There are 6 hidden switches. A switch that is on adds its own fixed numbers to the row, and there is some noise. The rows also spread widely along 4 directions, which tell nothing about the answers.
In the rows, zero is written as 128.
Known rows, each followed by its switches (1 for on, 0 for off):
[110 135  73  93 120 141 117 116 156  80  88 104 118  72 111 120  87 130
 138 118 113 113 149 160 117] -> 0 0 1 1 0 1
[ 82 157  84  54 114  86 124 105 162  85  67 111  87  91  97 127 100 137
 157 118 133 122 165 175  97] -> 0 1 1 0 1 1
[ 97 125  97  69  88 133 121 104 169  79  66  96  83 104 112 104  72 136
 136 143 117 166 152 143  90] -> 1 1 1 0 1 0
[ 99 128 152  86  62 139 133 108 168 114  51 126  82 105  69 119  81 130
  73 119 138 180 154 145  83] -> 1 1 0 1 0 1
[104 135 127  80  94 132 101  69 159  90  70 120  71 106  93 121  76 156
 100 139 132 159 143 140 102] -> 1 0 1 0 1 1
[115 104  91  68 100 158 118  95 161  58  83  89  86  77 123 118  75 148
 136 131 101 140 162 155  91] -> 1 0 1 0 1 1
[110 152 127  83  96 118 114  78 139 112  69 127  76 114  83 131 101 156
  97 124 136 144 154 151  90] -> 0 0 1 0 1 1
[131 123  72  95 107 163 120 110 142  72  93  85 111  96 127 113  78 146
 139 123 101 139 146 138  94] -> 0 0 1 1 1 0
[ 97 171 101  96 137 104  99  89 160 111  68 145 123  85  84 141 124 143
 124 104 164 105 136 165 119] -> 1 0 0 1 0 1
[103 177  73 107 152  92  90  75 145  92  87 124 117 114 102 135 112 144
 149 122 146 114 122 158 115] -> 0 0 0 0 1 0
[115 162  68 100 140 115 102  83 135  90  89 114 112 103 118 124 100 150
 153 132 132 117 131 154 112] -> 0 0 1 0 1 0
[ 85 143  94  59 114 107 105 102 173  76  61 103 101  87  85 129 111 141
 144 105 136 116 165 170  97] -> 1 0 0 1 1 1
[105 132 148  60  78 125 117  82 149 122  56 127  65 107  75 122 101 158
  91 124 135 149 172 156  81] -> 1 0 1 0 1 1
[133 127 126  92 102 154 133  93 130 131  72 137 100  85 102 135 112 152
  96 121 126 132 163 161  94] -> 1 0 1 0 0 1
[129 123 110  87  96 155 123  88 136 103  78 109  92 106 112 118  93 158
 114 133 117 152 155 143  82] -> 1 0 1 0 1 0
[158 110 126  85  74 186 161  98 121 116  72 115  96  92 124 128  94 179
  91 106 107 158 164 154  55] -> 1 1 1 1 1 1

New rows. What belongs after each?
[105 110  84  56 107 144 116 106 167  63  73  87  86  75 117 120  85 146
 149 125 104 126 173 162  91] -> 1 0 1 0 1 1
[102 117 109  52  96 129 135 106 166  78  61 100  86  90 106 127  97 138
 136 116 120 147 170 170  71] -> 1 1 0 0 1 1
[136 134 134  97 108 145 124  67 125 115  77 135  96 105 104 144 112 172
  90 109 135 142 145 154  78] -> 1 0 0 0 1 1
[116 148 118  88 107 119 134  87 138 124  61 131  97 115  99 132 117 156
 118 116 144 149 147 159  74] -> 1 1 0 0 1 0
[ 85 142 135  65  73 110 116  85 174  93  52 122  58 107  84 113  71 145
 102 139 139 175 151 144  90] -> 1 1 1 0 1 1
[142 103 135  90  92 174 130  79 137  93  78 111  86 101 112 132  90 162
  91 119 110 163 153 147  70] -> 1 0 0 0 1 1
[109 108 105  60  93 150 114  98 168  66  76  94  78  85 110 114  75 144
 130 132 106 145 165 150  90] -> 1 0 1 0 1 1
[100 165  87 105 134 111  98  87 155  89  84 130 103  89 102 129  88 133
 130 136 141 121 128 155 133] -> 0 0 1 0 0 1
[144 116 118  89  88 154 165 108 115 123  73 107  98 115 115 132 107 150
 104 108 110 157 166 159  48] -> 0 1 0 0 1 0
[125 128  70  69 135 143 118  92 147  76  85 104 109  69 129 132 109 160
 157 116 112 103 159 169  96] -> 1 0 1 0 1 1
[ 94 164  95 100 101 113  95  81 170  81  69 118  91 113 105 105  64 151
 126 141 146 170 111 126 118] -> 1 1 1 1 1 0
[144 135 132  91  91 150 144  74 121 125  69 138  86 101 118 136 101 178
  92 121 129 159 148 153  73] -> 1 1 1 0 1 1
[128 125 111  76 105 137 144 108 118 126  71 110 103 110  96 140 132 147
 116 101 117 125 183 173  56] -> 0 0 0 0 1 0
[105 126  94  67 100 139 124  95 172  60  75  98  82  84 124 115  66 148
 137 135 114 155 146 152  95] -> 1 1 1 0 1 1
[118 134 119  91  88 134 119  90 134 114  74 110  82 122  93 118  93 149
 102 134 121 158 151 139  83] -> 0 0 1 0 1 0
[103 153 132  95 101 115 112  66 159  97  66 137  83 114  94 130  83 157
  99 130 151 170 125 148  92] -> 1 1 0 0 1 1
[ 89 140  93  86 115 117 123 119 174  89  62 115 108  93 100 115  94 115
 143 131 134 146 143 160 101] -> 1 1 0 0 0 0
[117 108  99  61  95 150 133 111 143  79  79  87  84  85 113 126  93 144
 132 118  95 130 183 168  74] -> 0 0 1 0 1 1
[ 95 121  83  43 114 126 115 109 167  70  69  89  91  72 107 120 100 140
 160 120 112 114 179 172  92] -> 1 0 1 0 1 1
[ 90 164 101  73 105 102 102  93 155 119  57 122  99 106  75 119 116 152
 127 113 151 126 157 154  99] -> 1 0 1 1 1 0
[ 94 166  85  78 131  93  96  79 151  88  79 122  93  97  94 133 103 150
 143 126 142 114 145 166 113] -> 0 0 1 0 1 1
[118 107 101  52  98 149 131 106 150  84  71  95  89  79 112 126 101 154
 134 115 104 124 184 171  76] -> 1 0 1 0 1 1
[145 117 104  87  95 166 150 100 124 113  73 108 100  96 129 123  97 163
 118 123 111 155 157 152  64] -> 1 1 1 0 1 0
[108 158  85 114 112 128  92  83 154  73  88 103 102 115 109 109  66 147
 126 139 131 152 117 123 121] -> 0 0 1 1 1 0
[115 122 105  95 121 149 114  98 158  81  81 119 106  80 109 129  95 133
 121 124 122 133 142 161 105] -> 1 0 0 0 0 1
[121 158 149 124 111 130 104  58 142 127  73 163  97 111  82 137 103 151
  71 128 162 150 119 143 111] -> 1 0 0 0 0 1
